There are 9 hidden switches. A switch that is on adds its own fixed numbers to the row, and there is some noise. The rows also spread widely along 10 directions, which tell nothing about the answers.
(in the rows, 128 means zero)
Some rows, each with its switches (1 for on, 0 for off) after it:
[163 113  90 122 107 115 132 137 152 138 168 155 113 128  97 170 165 112
 128  91 119  77 138 147 112 187 129 122 139 155] | 0 1 1 1 1 0 0 0 1
[140 203 123 155  92 126  97 146 139 151 108 141 139 103 115  93 139 161
 105  88 104  78 124 105 133 146 129 149 133  80] | 0 0 0 0 0 1 0 0 1
[152 121 123 124 105 111 153 162 109 138 139 141 130  99 155 143  90 158
 108  96  88  71 127 138 164 132 141  98 165 131] | 0 1 0 1 0 0 0 1 0
[153 148 122 120 146 117 119 141 150 108 130 175 138 102 153 128 120 143
 125 104 105  99 100 120 108 139 129 148 130 107] | 0 0 0 0 0 1 0 0 1
[144 164 117 133 163 183  78 143 156  62 142 195 134  43 130 138 146 121
 143  82 123 177  67 121  59 175 163 111  96 156] | 0 0 0 1 0 1 0 0 0
[155 171 143 132 140 124 110 100 161 153 115 117 175 127 120  89 109 127
 160 153 149 163 141 133 108 102 121 134  84 114] | 0 1 0 0 1 0 0 0 0
[166 163 118 124 127 123 137 153 137 118 115 150 139 131 157  89 115 126
 128 124 103 107 136 119 134 126 124 150 133 102] | 0 1 1 0 0 0 0 0 0
[199 143 115 160 142  87 146 133 185 148  94  69 161 101 130 158  87 172
 102 139 121  52 150 163 117  83 131 126 153 106] | 0 0 1 1 0 0 1 0 1
[160 175 110 160 134 185 126 132 132 111 126 116 125 127 109 132 131 140
  96 123 121 144 141 143  89 142 144 122 139 159] | 1 0 0 1 0 0 1 1 1
[204 100 107 133 126  80 132 151 143 135  93 128 122  50 162 140 116 147
 130  92 147  55 148 151 133 118 183  87 113 125] | 1 0 1 1 1 0 1 0 0
[159 132 140 118 129 118 148 137 124 143 129 144 152 109 147 106 106 135
 148 114 132 100 139 132 131 126 146 114 114 107] | 0 1 0 1 1 0 0 1 0
[132  72 107  79 150 142 136  94 121 103 145 149 123 126 149 210 107 112
 165 140 150 181 106 179 113 111 133  97 127 222] | 1 0 0 0 1 1 1 0 0
[155 160 121 131 116 109  95 135 130 122 114 141 138 108 138 107 108 146
 109 130 100 160 144 142 143  99 130 101 104 133] | 1 0 0 0 0 0 0 0 0
[161 143 105 131 114 126 110 111 159 141 155 131 126 152  91 150 155 117
 128 118 134 137 138 144  94 149 107 144 121 156] | 0 1 0 0 1 1 0 0 1
[116 173 119 121 108 128  95 157 111  88 165 199 151  97 139 132 102 167
  80 115  21 147 103 126 159 169  93 106 145 112] | 0 1 0 1 0 0 0 0 0
[105 177 121 140 153 214 192 130 109 127 120 110 151 183 129 122 100 128
 112 148 118  92 128 138 112 132 112 160 154 119] | 1 0 1 1 1 0 1 0 0
[151 177 124 152 132 187 125 122 158 124 122 104 143 112 117 126 111 142
 131 125 141 159 109 133  76 125 133 131 152 172] | 0 1 0 0 1 0 0 1 0
[130 109 116 117 127 108 108 112 139 139 165 164 145 125 101 171 146 127
 131 115 115 120 143 149 138 170 129 110 101 134] | 0 0 0 1 0 0 1 0 1
[158 181 124 116  71  86 119 142 146 143 110 115 146 146 120 121 105 180
 100 128  74  73 149 147 165  79  76 151 180  84] | 0 0 1 0 1 1 0 1 1
[146 178  96 133  66 113  87 118 117 118  95 113 130 103 132 145 113 176
  95 139  83 174 145 156 158  87 103  96 139 150] | 0 0 0 0 1 1 1 0 1
[108 124 137  72 127 168  99 103 153 114 182 195 142 126  80 160 163  93
 202  97 148 158 105 153  98 182 131 111 115 173] | 1 0 1 1 1 0 0 1 0
[170 186 116 120  99 104 163 116 132 152  57  88 145 145 163 107 105 162
 133 154 122  69 146 152 151  58 107 157 175 107] | 0 0 0 1 1 1 1 0 1
[169 121 103 144 151 143 185 126 142 154 119  89 124 155 150 157 109 133
 112 132 147  55 127 144 101 120 123 174 175 148] | 0 1 0 0 1 1 1 0 0
[189 128 117 140  79  71 138 146 128 167  95  87 150  94 131 133  98 147
 140 105 134  74 170 152 165  91 150  84  94 100] | 0 1 1 1 0 1 0 0 1

New rows, each followed by its switches (1 for on, 0 for off):
[138 156 108 109 102 139 137 130  99 119  99 142 124 111 158 136 115 147
 130 119 109 112 122 148 148 110 131 116 157 151] | 1 0 0 1 1 1 1 0 0
[143 153 136 146 136 152 133 143 129 131 148 136 141 133 108 121 114 137
 102 113 115 114 140 141 117 134 134 122 120 123] | 1 0 0 1 0 0 0 1 0
[155 169 137 122 116  86 113 123 154 149  87 127 161  84 161 103  89 173
 138 133 115 101 123 137 147  77 126 118 139 101] | 0 0 0 0 1 0 0 0 0
[131 124 115 137 121 125  98 126 162 130 162 129 151 112  84 194 119 142
 121 103 116 131 118 153 114 143 117 107 106 141] | 0 0 1 0 0 1 0 0 1
[143 155 118 115 113 161 149 114 149 138 135 110 136 138 119 156 116 138
 143 130 125 121 112 157 110 118 112 127 193 189] | 0 1 0 1 1 0 0 1 0
[123 120 112  83  93 125 104 120 110 124 123 180 127 110 140 131 160 103
 183  98 148 137 137 131 152 152 143 122  97 134] | 0 0 1 0 1 1 1 0 0
[174 159 123 134 124 109 108 132 161 121 129 123 161 116 111 122 107 132
 129 140 105 148 147 153 124 107 112 115 105 122] | 0 1 1 1 0 0 0 0 0
[148  69 149  50 156  57 127 114 140 127 161 214 164 108 173 145 103 121
 196 120 125 112 108 135 149 132 120 127  95 104] | 0 1 0 0 1 1 0 0 0
[ 99 142 118 136 100 162 146 150  89 129 175 140 124 165  99 155 116 145
  72 109  80 112 136 146 144 140  97 126 143 125] | 0 0 0 1 1 1 0 1 0
[143 136 114 143 110 122 124 138 132 149 143 124 131 118  97 164 124 146
 106  93 116  92 133 152 127 142 133 104 122 136] | 1 0 0 1 0 1 0 0 1
[137  89 134  88 137 123 149 132 110 125 158 175 130 159 138 124 122  99
 158 119 140 130 156 145 137 131 136 116  87 126] | 1 0 1 0 1 0 0 1 0
[162 144 143  97 120 121 146 137 136 124  99 129 162  95 169 115  75 151
 173 118 130 108 110 135 135  85 131 125 141 109] | 0 1 1 0 1 1 0 1 0
[102 111 119 101 125 139 137 133  93 130 180 202 120 159 118 129 162  91
 139  98 119 115 136 128 137 178 124 137  82 109] | 0 0 0 1 1 1 0 0 0
[135 158 123 103 139 165 115 109 161 109 139 148 146 141  98 135 149  93
 178 128 150 158 115 152  79 127 114 145 106 147] | 0 0 1 1 1 1 0 0 0
[161 127  96 134 112 142 176 161 126 119 121 110 113 112 147 182 104 170
  88  97  96  29 117 152 126 131 127 135 209 134] | 0 0 1 1 1 1 1 1 1
[167 128 112 156 125  85 137 138 136 148 132 110 136 153 131 132 101 151
  73 143  98 108 173 149 142  90 116 120 108 108] | 0 0 0 0 0 0 0 0 1
[130 197 107 144  80 154 124 157 128 139 103 130 127  98 121 112 135 148
 112  87  98  67 121 128 145 143 135 124 169 123] | 0 0 1 1 0 0 0 0 0
[122 214 129 145  80 154  86 115 150 156 129 117 163 105  79 120 124 163
 124 116 101 135 119 140 129 149 105 110 150 139] | 1 1 0 1 1 0 0 0 0
[142 160 134  97 119 110 112 123 139 126 118 160 149 104 141 129 110 144
 150 122 104 120 116 152 146 111 125 107 144 141] | 1 0 0 1 0 0 0 0 0
[129 130 112 102  78 146 178 149 106 154 127 122 120 150 136 153 111 136
 147  88 122  52 123 133 162 141 128 135 190 142] | 0 1 1 0 0 1 0 1 1
[154 163 127 127 131 118 116 115 161 144 122 135 147 123 118 109 141 123
 144 127 139 114 135 144 106 117 127 137 112 122] | 0 0 0 1 1 0 0 0 0
[126 137 115  92 110 107 104 101 138 136 132 177 138 122 136 139 148 135
 158 122 116 119 126 134 146 154 118 131 138 134] | 0 0 0 0 1 0 1 0 1
[153 130 118 116 118 143 131 139 125 121 118 132 123 112 137 142 119 139
 136 101 137 104 131 146 124 124 141 131 140 139] | 1 0 1 0 1 1 1 1 0
[157 147 107 156 126 144 145 162 121 129 132 132 119 134 125 119 127 136
  89  98 121  78 143 124 110 144 137 141 107  95] | 1 0 1 0 1 1 0 0 1
[165  98 113 129 128  98 117 147 127 120 146 142 123 110 137 163 117 146
  97 105 114 106 144 149 136 126 134 125 129 131] | 0 0 0 0 0 1 1 1 0
[167 139 129 118 134  81 129 118 156 147 110 127 163 107 163 126  88 165
 129 147 107  93 131 140 146 104 111 140 151 109] | 0 1 0 0 1 0 1 0 0
[155 137  99 136 119 120  70 141 117  84 129 175 120  62 148 138 130 150
  95 107  97 183 127 132 122 141 140  98  86 136] | 0 0 0 0 1 1 1 0 0
[158  94 110 101 114 126 113 149 112  87 141 173 128  73 158 163 107 140
 138  97 108 151 119 140 136 147 143  93 118 151] | 0 1 1 0 1 1 1 1 0
[158 118  63 150 108 153 115 169 125  62 151 127  80 105 130 216 112 144
  45 110  65 168 115 168 110 116 114  92 166 217] | 0 0 1 0 0 1 0 0 0
[165 164 120 176 157 179 159 157 151 112 131  95 142 116 136 154  76 169
  74 111 105  96  95 127  73 126 124 150 173 137] | 0 1 0 0 0 1 0 1 1
[115 158 135  76 121 128 135 126 131 118 137 184 155 135 139 125 117 135
 159 127  88 103 110 142 151 130 101 130 153 114] | 1 0 1 1 1 0 0 0 0
[ 95 171 140 109  99 198 162 146  92 145 117 157 139 116 133  98 125 128
 170  78 140  71 109 116 139 166 160 116 145 118] | 1 0 1 1 1 0 0 1 0
[139 148 113 128 127 145 131 142 129 120 133 141 129 137 125 133 116 125
 116 116 111 117 132 141 128 128 128 125 135 145] | 1 0 1 0 0 0 0 0 0
[149 144 129 146 114 144 125 145 132 141 150 134 142  92 108 137 121 145
 120  81 127  94 119 131 111 159 140 118 126 118] | 0 1 0 1 1 1 0 1 0
[139 153 139 116 165 146  84  99 165  95 171 175 178 118 100 129 125 115
 155 152 113 219 114 142  80 147 104 118  70 138] | 0 1 0 1 1 0 0 0 0
[188 130 118 126  91  89 125 137 135 154 111 107 135 101 131 139 120 148
 129 103 128  77 154 153 151 113 137 120 152 133] | 0 1 0 1 0 1 1 1 0
[113 147 127 109 154 184 101 118 140  96 161 182 145 135 100 129 138  93
 159 119 135 196 114 133  91 167 134 123  78 154] | 1 0 1 0 0 0 0 0 0
[147 123 127 106 108 128 140 111 132 168 124 123 156 123 110 138 129 115
 191 104 169  84 143 149 137 146 140 122 104 122] | 1 1 1 1 1 1 1 0 0
[108 100 107 101 123 159 151 141  96 117 134 168 120 114 156 164 126 113
 154  89 134  93 112 128 147 163 155 124 129 143] | 0 0 1 0 0 1 1 0 0
[184 148 136 118 142 116 135 126 160 119 110 129 154 106 157 119  95 150
 150 128 135 121 114 134  97  99 128 140 135 118] | 0 1 0 0 1 1 0 1 1
[157 171 111 124 110 115  89 135 138 125 127 160 130 110 114 125 150 141
 112 103  99 108 136 144 135 146 119 144 137 119] | 1 0 0 1 0 1 1 0 0
[102 168 132 104  89 164 140 141 122 146 138 135 137 157 104 138 118 142
 135  95 108  76 114 138 152 135 104 154 191 130] | 1 0 1 0 0 1 0 1 0
[162 110 111 141  88 121 138 150 106 154 141 120 115 105 125 150 113 153
 109  80 127  88 145 138 139 146 152  93 124 140] | 1 1 0 0 1 1 0 1 1
[157 160 115 102 111 161 150 142 112  99  96 145 121 126 157 106 134 119
 152 120 129 115 135 140 125 110 134 149 150 126] | 0 0 1 1 1 1 1 1 0
[158 166  96 124  96 175 100 130 126  89 145 152 122 130  94 133 165 111
 132 115 115 184 148 140  98 167 119 128 110 151] | 0 1 1 1 1 1 1 1 1
[ 97 145 141  91 111 156 107 114 113 115 183 190 160 135 103 138 127 125
 153 119  92 178 119 135 137 172 104 104 113 139] | 0 1 0 1 1 0 0 1 0
[150 150 104 115 113 140 152 119 139 136  99 107 133 132 136 150 117 138
 142 136 133  90 136 164 131 106 126 126 172 163] | 1 0 1 1 1 0 1 0 0
[111  87 116 137 149 154 166 135  79 142 165 162 126 149 136 134 133 103
 115 113 139 104 161 129 136 176 156 114  61 107] | 0 0 0 1 1 0 1 0 0
[165 160 141 120 126 149 138 145 146 127 112 129 161  75 133 120  94 149
 167  91 141  93 106 136 105 124 149 117 134 114] | 1 1 1 1 1 1 0 1 0
[147 163 123 133 126 145 131 121 164 150 129 116 146 148  88 122 149 105
 151 115 158  94 138 147  96 123 118 160 112 111] | 0 0 1 1 1 1 0 0 0
[174 102 103 103 140 140 181 148 101 105 126 156 101 141 187 140 120 119
 134 112 126  89 124 125 124 141 146 155 170 155] | 0 1 0 0 0 1 1 1 1
[137 142 137  95 104  49 142 112 139 174 120 134 164 164 147 124  91 171
 124 155  85  67 153 148 187  77  79 142 158  80] | 0 0 0 0 1 0 0 0 1
[120 130 140 108 114 133 135 127 104 150 138 151 148 137 123 123 128 124
 151 103 137  96 147 135 153 142 139 134 109  98] | 0 0 0 1 0 1 1 1 0
[143 110 109 100 133 127 174 103 119 159 126 131 117 187 139 134 152  91
 156 145 160  87 162 157 133 118 130 154 134 153] | 0 0 0 1 1 0 1 0 0
[179 120  98 122 130 123 121 118 145 122 131 131 119 123 138 151 139 119
 131 126 139 135 133 148 105 129 124 143 133 171] | 0 1 0 0 1 1 1 0 0
[168 120 134  77 126  53 146 116 156 157 138 141 149 164 147 144 100 150
 142 142 101  63 125 162 157  91  75 164 182 119] | 1 1 0 0 1 1 0 0 0
[ 84 110 108 131 130 200 184 121  69 150 139 125 118 182 143 147 118  99
 128 128 147 127 142 127 143 149 150 124 119 167] | 0 0 0 0 0 0 1 0 0
[160 127 143  96  98  80 136 139 115 154 126 155 151 105 147 107 109 142
 160 100 121  83 143 134 163 116 132 119 114  86] | 0 1 0 1 1 1 0 1 0
[135 162 110 120 141 159  73 135 125  62 157 213 126  99 125 120 146 128
 113 109  91 208 106 120  87 170 125 117  77 137] | 1 0 0 0 1 1 0 0 1
[160 127 119 148 117 144 145 144 134 166 133 116 136 121  98 122 143  94
 160  78 174  72 151 128 113 162 166 128  79 109] | 0 1 1 1 0 1 0 0 0
[138 101 140 127 129 100 138 141 108 154 171 156 143 132 115 133 110 139
 107 108 113  93 163 148 149 138 134  99  87  94] | 1 0 0 1 1 0 0 1 0
[ 77 105 114 100 124 199 153 113  91 133 160 173 131 154 118 158 154  89
 178  97 162 128 122 118 123 200 148 131  86 137] | 0 0 1 0 1 1 1 0 1
[128 146 121 124 105 144 127 119 110 138 127 144 130 137 132 115 134 139
 129 121 125 129 151 126 138 141 134 126 125 126] | 0 0 0 0 1 0 1 1 1
[161 170 109 103  79 120 143 117 113 155  60 104 120 122 158 118 127 135
 164 119 147  86 141 158 162  78 145 127 179 165] | 1 0 0 1 0 1 1 0 0
[123 125 124  91 151 141 142 110 126 118 152 179 139 151 134 130 139  95
 165 138 136 147 122 145 113 133 124 130 103 145] | 0 0 0 1 1 0 0 0 0
[117 175  91 176 121 235  96 140 110  92 170 135 102 144  73 154 154 133
  54 101 106 187 128 133  73 183 119 138 133 184] | 1 0 0 0 1 1 1 1 0
[148 150 124 114 129 100 109 120 160 132 168 166 154 154 109 136 128 142
 116 130  88 114 122 134 121 149  76 163 134 100] | 0 1 0 0 1 1 0 0 1
[164 168 120 118 127 141 130 131 150 103  99 131 149 104 162 111  94 140
 147 143 114 149 113 136 114  98 121 125 140 143] | 0 1 1 0 1 0 0 0 0
[150 156 124 105 107 138 133 134 105 115 126 159 138 125 146 106 127 136
 139 119 107 125 136 131 139 134 118 144 143 117] | 0 1 0 1 1 1 1 1 0
[147 168 124 143 123 133 100 128 146 127 140 132 144 112  97 141 120 148
 105 117 111 134 125 154 106 123 112 118 115 128] | 1 0 0 1 1 1 0 0 0
[139 143 117 121 109 173 148 148  91 117  97 125 124 113 153 127 101 131
 142 102 138 126 133 134 142 113 159 114 132 145] | 1 0 1 0 0 1 1 1 0
[133 124 111  74  91 122 130 123 102 129 117 184 117 126 151 115 145 109
 185 105 135 129 141 133 158 138 150  98 105 142] | 1 0 1 0 1 0 0 0 1
[ 84 163 129 148 118 216 196 139  70 151 100 105 139 134 148 119  93 129
 139 109 150  95 113 119 129 121 155 114 124 126] | 0 0 0 1 1 1 0 0 0
[122 114 125 110 131 153 165 165  82  99 129 175 117  92 193 137  87 151
 119  91 103 100  94 119 137 124 149 115 146 126] | 0 0 0 0 1 1 0 1 0
[128 141 120  78  96 121 136 124 105 117 139 176 116 155 142 125 141 122
 142 128  97 131 138 152 157 115 108 123 162 152] | 0 0 0 1 1 0 0 1 0
[150 140 118 133 131 137 157 121 128 138 110 120 137 122 143 133 112 134
 134 132 140 116 134 145 113 110 147 104 115 140] | 0 0 0 1 1 0 0 0 1
[142 169 105 143 104 125 109 144 129 124 136 153 118 113 118 124 143 145
  88 110  86 107 134 137 130 141 120 121 139 129] | 0 0 0 1 1 0 0 0 0
[134 155  90 123 126 167 135 142 102  99 130 178 101 146 153 125 157 117
 111 107 104 117 121 113 122 166 131 163 147 141] | 0 0 0 0 0 1 1 0 1
[168 150 116 133  83 119 138 145 128 138 112 100 138 113 132 138  85 171
 111 121 100 112 150 149 149 101 123  91 156 139] | 1 1 1 0 1 0 0 1 1
[147 122 113  69  63  74 130 124 116 146 103 161 137 109 167 129 118 140
 186 115 114 100 138 137 194 116 130  93 141 135] | 0 1 1 0 1 0 0 0 1
[140 173 123 131  84 111 105 122 150 178 120 131 143 108 111 107 139 148
 144  99 127  83 129 122 144 151 127 134 148 121] | 0 1 0 0 1 0 0 0 0
[144 123 120 143 137 123 123 145 108 138 123 149 134  94 151 122 108 148
 105 106 119 100 142 125 146 146 159 110 103 111] | 1 0 0 0 0 0 1 0 0
[141 119 101 167 124 169 150 170  78 111 125 128 107  77 149 148  99 142
  81  86 123 125 127 138 114 135 176  67  84 148] | 1 0 0 1 1 1 0 0 0
